The rows of a group lie close to one hidden flat surface of 8 dimensions, which passes through zero. Surfaces can cross.
Some rows, each with its group after it:
[-0.55 -0.58 -0.93 -1.49 -1.76 -0.47 -2.33 -0.79  2.39  0.85  0.17  0.11
  1.25  2.51] : J611
[-0.74  0.38 -0.63 -0.01  0.12  0.78  0.23 -0.23 -0.86 -0.10 -0.75  0.16
  0.66  0.30] : J611
[-1.60  1.01 -0.67 -0.49 -0.93 -2.19  2.33 -1.89 -0.36 -1.42  1.69  2.66
  3.33  2.93] : J611
[-1.09 -2.68 -2.73 -1.24  2.35 -0.83 -2.77  2.27  0.72  2.50  0.11 -2.24
  0.81  1.22] : J438
[ 1.41  1.09 -1.88 -0.07 -0.04 -0.68 -0.62 -2.53  1.01 -0.97  1.47  0.74
  0.67  1.34] : J86
[ 0.27 -1.35  0.52  0.49 -0.01 -2.06 -2.65  0.70  0.62  1.01  1.96 -2.31
 -1.29  0.09] : J438
[-0.68 -0.17 -1.82  0.21 -2.79 -0.41  2.23 -1.81  2.26 -1.62  0.14 -0.27
 -0.46 -1.05] : J832
[ 1.45 -0.80  0.07  0.40  1.87  1.96 -0.24  1.12  0.88  1.91 -2.34 -1.10
 -0.07  1.82] : J438
[-1.27  0.41 -4.80 -2.71  2.16  0.21 -0.88 -0.36  2.93  1.00  0.34  1.37
  0.00 -2.26] : J157
[ 3.10 -1.00 -2.50 -2.67  4.20 -2.05  2.15  2.07  0.37  0.70  2.29  1.86
 -1.28 -5.07] : J611
[-0.90  2.66 -2.19 -0.36  0.41  0.58 -0.75 -2.27  1.84 -0.77  0.83  0.51
 -2.55 -4.71] : J832
[-2.21 -0.06 -0.52 -0.27 -0.41  0.78 -0.89  0.22  0.80  0.49  0.17  0.69
 -0.90  0.52] : J438
[-2.13  0.70  1.48  0.08 -3.45 -0.91 -0.70 -0.71 -3.01 -2.73  0.89 -0.83
 -0.15 -3.55] : J438
[-3.56  1.87 -0.95 -0.42 -0.24  1.93 -1.10 -1.68  0.35  0.42 -0.95  2.60
  1.71  3.74] : J573
[-0.41 -1.11 -0.63 -0.86 -0.15 -0.76  1.57  0.63  0.86 -0.40  0.01  0.38
  2.37  1.13] : J611
[ 0.79 -2.25  2.60 -0.81 -1.93  1.04  2.85  2.90  1.40  2.24 -4.07 -0.42
 -0.07  0.43] : J157
[ 1.77 -0.01 -1.10 -1.22  1.35  2.65  0.11  1.37 -2.21 -1.97 -0.90 -0.28
 -0.17 -5.71] : J157
[-1.34 -0.52 -0.36  0.30 -0.61 -0.36 -1.41  0.13  0.30  0.42  0.32 -1.19
 -0.08  1.03] : J832
[ 3.58 -0.47  3.82  3.64 -1.29 -1.80  1.34 -0.56 -1.26 -1.00  1.46 -2.21
 -1.55  1.89] : J157
[ 0.23 -0.78  1.48 -1.19 -1.06 -2.72  0.40  0.31  4.62  0.91  3.20  2.28
 -1.62  1.33] : J438
[-0.44 -0.46  1.74  0.77 -3.49  0.12  0.47  0.08 -2.70 -1.57 -0.45 -0.73
 -1.23 -1.68] : J832
[-1.02 -0.16 -0.21 -0.32 -0.12  0.23 -1.37  0.45 -0.81 -0.04  0.03 -0.35
 -0.19 -0.71] : J157
[-1.82  0.96  0.15  0.22 -0.63  0.07 -0.22 -0.76 -0.32  0.94  0.40  2.08
 -1.00  1.87] : J86
[-1.37  1.07 -2.87  0.38  1.83 -1.51 -0.79 -1.38 -2.57  0.59  2.37  1.09
 -1.54 -0.17] : J86
[ 1.95  0.83  1.13  0.55 -1.10 -0.01 -1.06 -0.83 -0.92 -1.39  0.57 -0.53
 -0.79 -1.41] : J86
[ 1.38 -1.55  2.72 -0.04  0.97  0.41  0.82  2.51 -0.85 -2.40  1.57  0.35
  1.56 -0.75] : J573
[-0.86 -0.67  2.51  0.28  0.39 -1.01 -0.08  2.60 -2.78  0.36  0.42 -1.11
 -2.32 -4.33] : J86
[ 0.95 -0.96 -4.82 -1.37 -0.79  2.82  0.78 -0.08 -3.66 -0.11 -3.22  0.55
  0.07 -1.26] : J573
[ 3.87  1.95  0.50  1.93  0.36 -0.31  2.02 -2.15  3.63  1.69 -0.35 -0.30
 -5.18 -1.42] : J157
[ 0.12 -0.73 -0.13 -2.26 -1.28  1.15  0.84  1.65 -1.92 -0.09 -1.89  1.47
  0.36 -2.30] : J573
[-1.87 -0.28 -2.59  0.90 -2.65  0.93  3.30 -1.41 -5.61 -2.34 -1.73  0.84
  2.06  1.64] : J832
[ 1.50  1.48  3.01 -2.55  1.91 -1.78 -2.13  0.97  5.92  2.02  2.87  2.27
 -2.24 -2.81] : J832
[ 2.23  0.78 -1.74 -1.29  4.63  3.13  1.19  1.48  0.01  0.48 -2.86  0.48
  1.36 -3.07] : J832
[-0.37  2.01  2.20 -0.50 -1.88  3.47 -1.73 -0.79  3.15 -0.96 -1.23  1.03
 -0.81 -1.13] : J157
[ 0.47 -0.52 -0.78  1.05  0.41 -1.27  0.60 -0.70  3.62  1.60 -0.78 -2.76
 -0.33  1.20] : J573
[ 1.36  0.26 -2.36  0.77 -1.19 -0.79 -0.18 -2.08 -4.48 -2.65  0.65 -0.99
  2.60  0.96] : J611
[-0.05 -3.27 -1.42  1.34 -0.97  1.07 -2.37  0.97  2.35  0.33 -1.24 -5.52
  0.86  1.98] : J86
[ 0.84 -0.84 -0.09 -1.52  0.05 -0.16  1.91  0.22  3.67 -0.61  0.36  1.68
  2.70  1.63] : J157
[-0.54  3.06 -1.56  1.95  0.94  2.15  0.84 -2.78 -0.63 -0.57  0.37  2.17
 -2.76  0.11] : J438
[ 1.75  0.72 -1.57  0.28  1.14 -1.10  1.70 -1.38 -0.76 -1.11  0.27 -0.05
  1.87  0.08] : J438
[ 2.55 -0.40 -4.29 -0.50  0.98 -1.80  1.17 -1.05 -1.59 -0.10  1.08  0.11
 -1.30 -2.12] : J573
[-1.48 -2.07 -3.08 -0.16  2.75  0.76 -3.97  1.96 -1.24  2.45 -1.51 -3.85
  1.10  1.29] : J438
[ 4.46 -1.46  0.07  0.16  2.82 -0.20  3.51  2.19 -2.14 -1.82 -0.07 -1.27
  0.69 -3.88] : J573
[-2.16  2.35 -1.20 -0.32  2.19  2.32 -0.56 -0.88  1.76  2.09 -1.70  2.12
 -0.53  1.19] : J611
[ 0.45 -1.29 -0.91 -0.99  0.75 -0.33  0.78  1.10  1.37  0.44 -0.23 -0.22
  1.25  0.09] : J832
[-1.93 -1.13  2.33  0.07 -2.63  0.66  0.11  1.14  1.29  1.56 -0.81  1.14
 -1.31  2.73] : J86
[-5.89  0.92  2.83  2.68  0.62  0.49  3.13  1.14 -2.31 -0.84 -0.31  0.25
  0.34  0.05] : J611
[ 1.00  0.49  1.05  0.39 -1.08  0.73 -0.90 -0.74  1.05 -0.84 -0.51 -1.12
  0.46  0.21] : J86
[-1.41  0.56  0.38  0.42  1.20 -0.16 -0.60  0.45 -0.07  0.25 -0.31 -1.52
  0.42 -1.61] : J86
[ 0.67 -0.56  0.85  0.74 -0.76  0.50  0.09 -0.15  1.99  0.00 -0.22 -0.51
  0.21  2.10] : J573
[-4.53  0.11 -2.87 -0.19  2.33  2.21 -0.52  0.79 -0.23  1.32 -2.04 -0.16
  1.49  1.02] : J611
[-0.42  0.05 -0.93  1.40 -0.15  0.55 -0.70 -0.77 -0.03 -0.19 -0.13 -1.89
 -0.82  0.03] : J832
[-0.25 -0.13  1.17 -0.99 -0.66 -0.61  0.71  0.65 -0.65 -0.49  0.33  1.41
  0.96  0.07] : J157
[-0.31  1.13 -0.53 -0.70 -2.16  0.73  0.04 -1.06 -0.31  1.14 -1.88  1.19
 -1.39 -0.44] : J573

New rows, each followed by its group:
[-1.14  1.70 -2.71 -0.41  0.04 -0.65  0.99 -1.98 -1.59 -1.10  1.00  1.86
 -0.25 -1.69] : J832
[-1.95  0.26 -1.72 -0.87 -0.37  0.04  0.22 -0.20 -1.23 -1.00  0.74  0.89
  0.40 -1.42] : J438
[ 1.63  0.03  3.22  3.24 -1.18  1.36  3.25  0.65 -2.67  3.12 -5.42 -1.94
 -3.49  0.83] : J157
[-0.08  0.52 -3.59 -1.37  1.17 -2.89  2.57 -2.24  1.87 -0.87  1.16  1.19
  4.66  2.23] : J438
[-0.59 -1.76  2.56  0.30 -2.50 -1.95 -0.38  1.11  0.80 -0.63  1.46 -1.57
 -0.02  0.11] : J611
[ 5.37 -1.57  0.51 -0.70 -0.05  3.24  1.39  1.81  0.06 -0.37 -3.89 -1.31
  0.31 -1.75] : J611
[ 1.19 -1.52 -3.22 -1.05  1.37 -0.30 -4.36  1.35 -2.05  0.89  0.72 -3.01
 -2.10 -3.82] : J611
[ 0.36  0.86  0.24 -1.59  1.00  0.43  0.69  0.36  1.73  0.39 -0.39  1.91
  0.69 -0.73] : J832
[-0.14  0.24 -0.30  1.07  0.16 -1.30  0.72 -0.86  0.24  1.16  1.53  1.31
 -2.43  2.03] : J86
[ 0.06  0.50 -0.81 -0.27  0.69  1.10 -0.12 -0.31  0.65  0.53 -1.02  0.70
  0.14  0.49] : J611
[ 1.16  1.35  0.99  0.97 -0.45 -2.23  1.18 -1.77  3.08  1.79 -0.44 -1.05
 -1.84 -0.32] : J573
[-1.66 -2.61  0.60  0.12 -2.34  0.25 -0.27  2.53 -3.99  1.69  0.34  1.47
 -4.49  0.36] : J86
[-1.21  1.30 -1.28 -0.10  1.72  0.83  0.92 -0.60 -0.48  0.71 -1.95  0.12
  1.33 -0.14] : J573
[ 0.55  0.07  0.31 -0.45  2.99  2.17 -0.74  0.91  4.12  2.24 -2.18 -0.09
  1.79  2.98] : J832
[ 1.15  0.19  0.80  0.51  0.93  0.33  1.93 -0.30  1.80 -0.12 -0.60  0.26
  1.01  1.20] : J573
[ 1.33  1.29  0.01 -0.21  0.59  3.58  0.75 -0.30 -0.26 -2.15 -1.57  0.88
  1.30 -1.47] : J157
[-0.84  0.96 -0.04 -0.36 -0.16 -0.45 -0.09 -0.46 -2.18 -0.30  0.65  1.35
 -0.02 -0.12] : J832
[-1.41  3.28  2.98 -0.16 -2.25 -0.59 -0.75 -1.46 -0.92  1.55 -1.12  1.60
 -2.87 -2.28] : J573
[ 0.88 -3.92  1.42  0.31 -2.20  0.24  0.88  2.39  4.75  0.03 -0.09 -2.58
 -0.95  0.70] : J438
[-0.60 -0.49  0.39  0.06 -0.45  0.09 -1.25  1.04 -1.67 -0.20  1.35 -0.34
 -2.43 -2.62] : J438
[-0.20 -0.25 -2.90 -1.48  1.61  0.25 -0.31  0.41  1.64 -0.07  0.06 -0.79
 -0.16 -3.49] : J832
[ 1.37 -0.10  3.16 -0.07  0.83  0.97 -0.94  1.70  1.16  1.14 -1.04  0.06
 -0.05  0.73] : J832
[-1.32 -1.62 -0.55 -1.57  1.47  1.48  1.63  2.51  0.89  0.99 -3.67 -1.49
  3.29 -0.96] : J573
[ 1.25 -1.15 -3.18  0.27 -0.64  1.40  0.20 -0.67 -0.26 -0.08 -1.35 -0.92
 -0.18  1.36] : J573
[ 1.54  0.14 -2.35  2.21  1.10 -1.04 -0.31 -1.91 -1.05 -0.72  1.42 -2.01
 -0.31  0.85] : J611
[ 2.14  0.88 -1.89 -2.62 -2.13  4.01 -2.44 -1.29 -1.67 -3.29 -2.81  0.07
  4.49 -1.31] : J86
[-0.06 -2.50  0.18 -0.40 -0.70  2.32 -4.34  2.51 -1.46 -3.97  1.20 -3.99
  1.68 -3.68] : J157
[ 1.39  0.93 -2.28  0.98 -1.21  4.92 -2.04 -1.44 -4.53 -1.82 -3.37 -1.19
  0.47 -0.15] : J86
[ 2.27 -1.71  0.98  0.06 -0.97 -0.71  2.04  1.19  1.03 -1.23  1.48 -0.22
 -1.89 -2.51] : J438
[ 2.37 -1.54 -2.16  0.46  2.20 -2.52  3.28 -0.05  2.39  0.71  1.83  0.13
 -0.02  1.74] : J86
[ 0.29 -1.95 -1.42  0.89 -1.15 -2.05  1.01 -0.83  3.53 -0.99  1.34 -2.59
  1.39  1.80] : J438
[ 1.60  0.77 -0.67 -2.79  0.94 -0.58  2.77  0.56  1.48  1.38 -0.51  3.19
 -1.84 -4.16] : J157
[ 1.06 -0.97  2.64  1.61 -4.11 -0.67  0.58 -0.47  2.28 -1.38  0.55 -2.26
 -2.58 -0.99] : J832
[-0.76 -1.73  0.91 -3.41  0.59 -0.10 -0.33  3.31  0.65  1.83 -0.67  2.16
  1.09 -0.53] : J438
[ 1.44 -0.84 -1.74  0.11  1.14 -1.48  1.67 -0.45  2.34 -0.21  1.95  0.54
 -0.40  0.48] : J438
[ 0.31 -1.90  2.45  0.76 -1.41 -2.29  0.83  1.06 -0.66  0.36  0.53 -1.06
  0.74  2.65] : J157
[ 0.33 -0.02  0.06  1.39  1.35  2.84 -1.98  1.57 -3.45  0.28 -2.02 -2.81
 -3.05 -4.00] : J611
[-2.70 -1.71 -3.28 -0.21 -0.72 -2.84 -3.32  0.17 -1.18 -0.33  3.12 -3.06
 -1.76 -2.81] : J832
[-1.67 -1.83  2.13 -2.72  1.13  1.27  1.04  4.74 -0.12  1.28 -1.56  1.33
 -0.83 -4.79] : J611
[ 1.80  0.16  1.11  0.49  3.14  0.66 -1.45  1.35 -2.31  1.01 -0.31 -0.63
 -0.22  0.18] : J832
[-1.22  0.45 -0.84 -1.14 -0.44  1.10  1.69 -0.08 -1.23 -1.27 -0.36  2.13
  0.64 -1.77] : J438
[-4.74  0.35 -2.21 -0.38  1.46  3.41 -3.62  1.04 -0.20  2.81 -0.67  1.78
 -3.12  1.23] : J438
[ 1.04 -1.41 -1.02 -1.78 -0.44 -0.39  3.55  1.42 -0.65 -2.16  0.64  1.53
  0.74 -3.86] : J438
[ 2.39 -0.07 -0.46  0.15  0.22 -0.45  0.25 -0.53  0.07 -0.36  0.46 -0.24
 -0.49 -0.40] : J611
[ 0.91  0.91 -0.14  1.12  2.68  0.53 -1.08 -0.60  0.82  1.32 -0.16 -0.35
  0.20  2.72] : J832
[-2.80 -0.71 -0.09  0.39  0.06  0.67 -0.25  0.70  0.92  0.75 -0.85 -0.86
  0.62  1.18] : J611
[-2.00  1.41 -1.31  1.03  0.96  1.52  1.61 -0.53 -4.09  2.93 -4.28  0.61
 -0.75  1.35] : J157
[-0.63 -1.14 -1.23 -1.55  1.19  2.08  1.33  1.80 -1.17  0.20 -2.79  0.66
  3.09  0.42] : J832
[ 1.13  0.36 -1.11  1.31 -0.65  2.07  2.99 -1.28  0.23 -1.23 -2.41 -0.40
  0.71  0.61] : J832
[ 0.45  0.07 -0.08 -2.64  0.70 -4.11  4.03 -0.21  0.84  0.05  2.74  5.28
  3.11  2.30] : J157
[-1.38 -5.41  2.00 -0.96 -1.17 -2.13  0.90  5.10  2.03  0.23  0.72 -3.32
  0.84 -1.69] : J611
[ 1.46  2.31 -0.56  0.65  0.42 -1.45 -1.72 -2.53  2.15 -0.25  3.30  0.58
 -4.11 -2.76] : J157
[ 2.49  0.37 -1.52  0.85  1.15  3.36  1.46  0.09  1.68 -1.27 -2.91 -2.70
 -1.40 -4.90] : J832
[-0.48  2.55 -2.28 -2.15 -0.15  0.04  2.64 -2.30 -5.00 -2.43 -0.41  4.93
  4.66  0.74] : J611
[-3.80  2.50  0.97  2.61  4.24  1.01  1.14 -0.10  0.78  1.75 -2.34 -2.06
  0.81 -0.12] : J86
[ 1.95  0.18  4.27 -1.13  0.22 -1.52  1.97  2.10  0.16 -1.14  0.54  0.26
  0.22 -4.90] : J86
[ 1.21  1.01  0.67 -1.18  0.05  0.06  1.68 -0.57  1.38 -0.94  0.53  2.74
  0.80 -0.31] : J157
[ 3.38  1.21  1.07  1.03  0.84 -1.63  2.25 -0.80 -0.25 -0.20  0.81 -0.21
 -2.05 -2.68] : J573
[-1.23  1.96  2.07 -0.20 -1.04  0.95 -1.18 -0.63 -0.29  0.27 -0.32  1.55
 -0.96 -0.64] : J832
[ 4.24  0.94  1.93 -0.10  1.02 -0.79  0.46  0.05  3.37  1.20  1.60  1.29
 -4.05 -2.07] : J611
[-2.02 -0.29  1.55 -0.13 -0.18 -1.66 -0.57 -0.05  5.91  0.95  0.58 -1.55
  1.85  2.36] : J86
[ 0.31  2.72  1.16  0.69  0.48  0.26  0.21 -1.86  0.50  0.53  1.37  3.24
 -2.72  0.59] : J438
[ 1.40  0.03 -0.57 -0.46  0.52  1.36  0.36  0.41  0.36 -0.67 -0.79 -0.31
 -0.39 -2.48] : J157
[-0.54  2.15  3.20  1.31 -3.91  0.55 -0.78 -1.62 -6.55 -2.89 -0.32  0.47
  0.49 -0.68] : J611
[ 2.24 -0.15 -2.88 -1.64  1.89 -0.14  1.74 -0.57  1.62  0.24 -0.25  1.69
  1.71  0.83] : J611
[ 2.94 -1.79  3.29 -1.66  0.05 -1.56  0.73  2.37  2.78  1.48  0.06  0.56
  0.38  0.82] : J438
[ 0.80  0.02  2.32 -0.89 -2.83  1.71  1.41  0.74 -0.24  0.29 -3.05  1.03
 -0.80 -1.22] : J573
[ 0.13  0.15  0.18  0.41  0.26 -0.04 -0.77  0.67 -2.57  0.45 -0.97 -2.25
 -1.57 -3.53] : J573
[-2.15  0.27 -0.04 -2.03 -1.22  2.18  1.76  0.18  3.10  0.43 -2.95  2.46
  2.80  1.64] : J832
[ 0.55 -0.41  0.11 -0.26  0.13 -1.41  0.62  0.37 -0.35  0.30  0.71  0.21
 -0.50 -0.34] : J157
[-1.22 -0.16  0.88 -0.01 -0.12  3.49 -0.29  1.58 -0.60  0.74 -1.54  1.34
 -2.70 -1.37] : J438
[ 2.08 -1.42  1.70  0.89  0.64 -0.25  0.65  1.01  1.04  0.67 -0.52 -0.85
  0.97  3.48] : J832
[-0.02  0.11  0.55  0.84 -1.50 -0.37  0.87 -1.07  2.32 -0.67  0.52 -0.26
 -0.03  1.31] : J438
[ 0.91 -0.90  0.84  0.42  0.29  0.62  1.40  0.96 -1.48  0.11 -1.40  0.32
  1.77  2.38] : J832
[ 0.08 -0.15 -1.60  2.96  1.03 -0.75 -2.17 -1.64 -0.63 -1.14  2.00 -3.15
  0.32  2.74] : J157
[-2.31 -1.63 -3.83 -2.66  1.78  1.61  0.39  2.48 -2.49  0.03 -1.20  1.21
  1.74 -2.43] : J438
[ 0.81 -0.12 -0.75  1.65 -0.14 -0.04 -1.09 -1.64  0.94 -0.88  2.15 -0.09
 -0.56  3.33] : J573
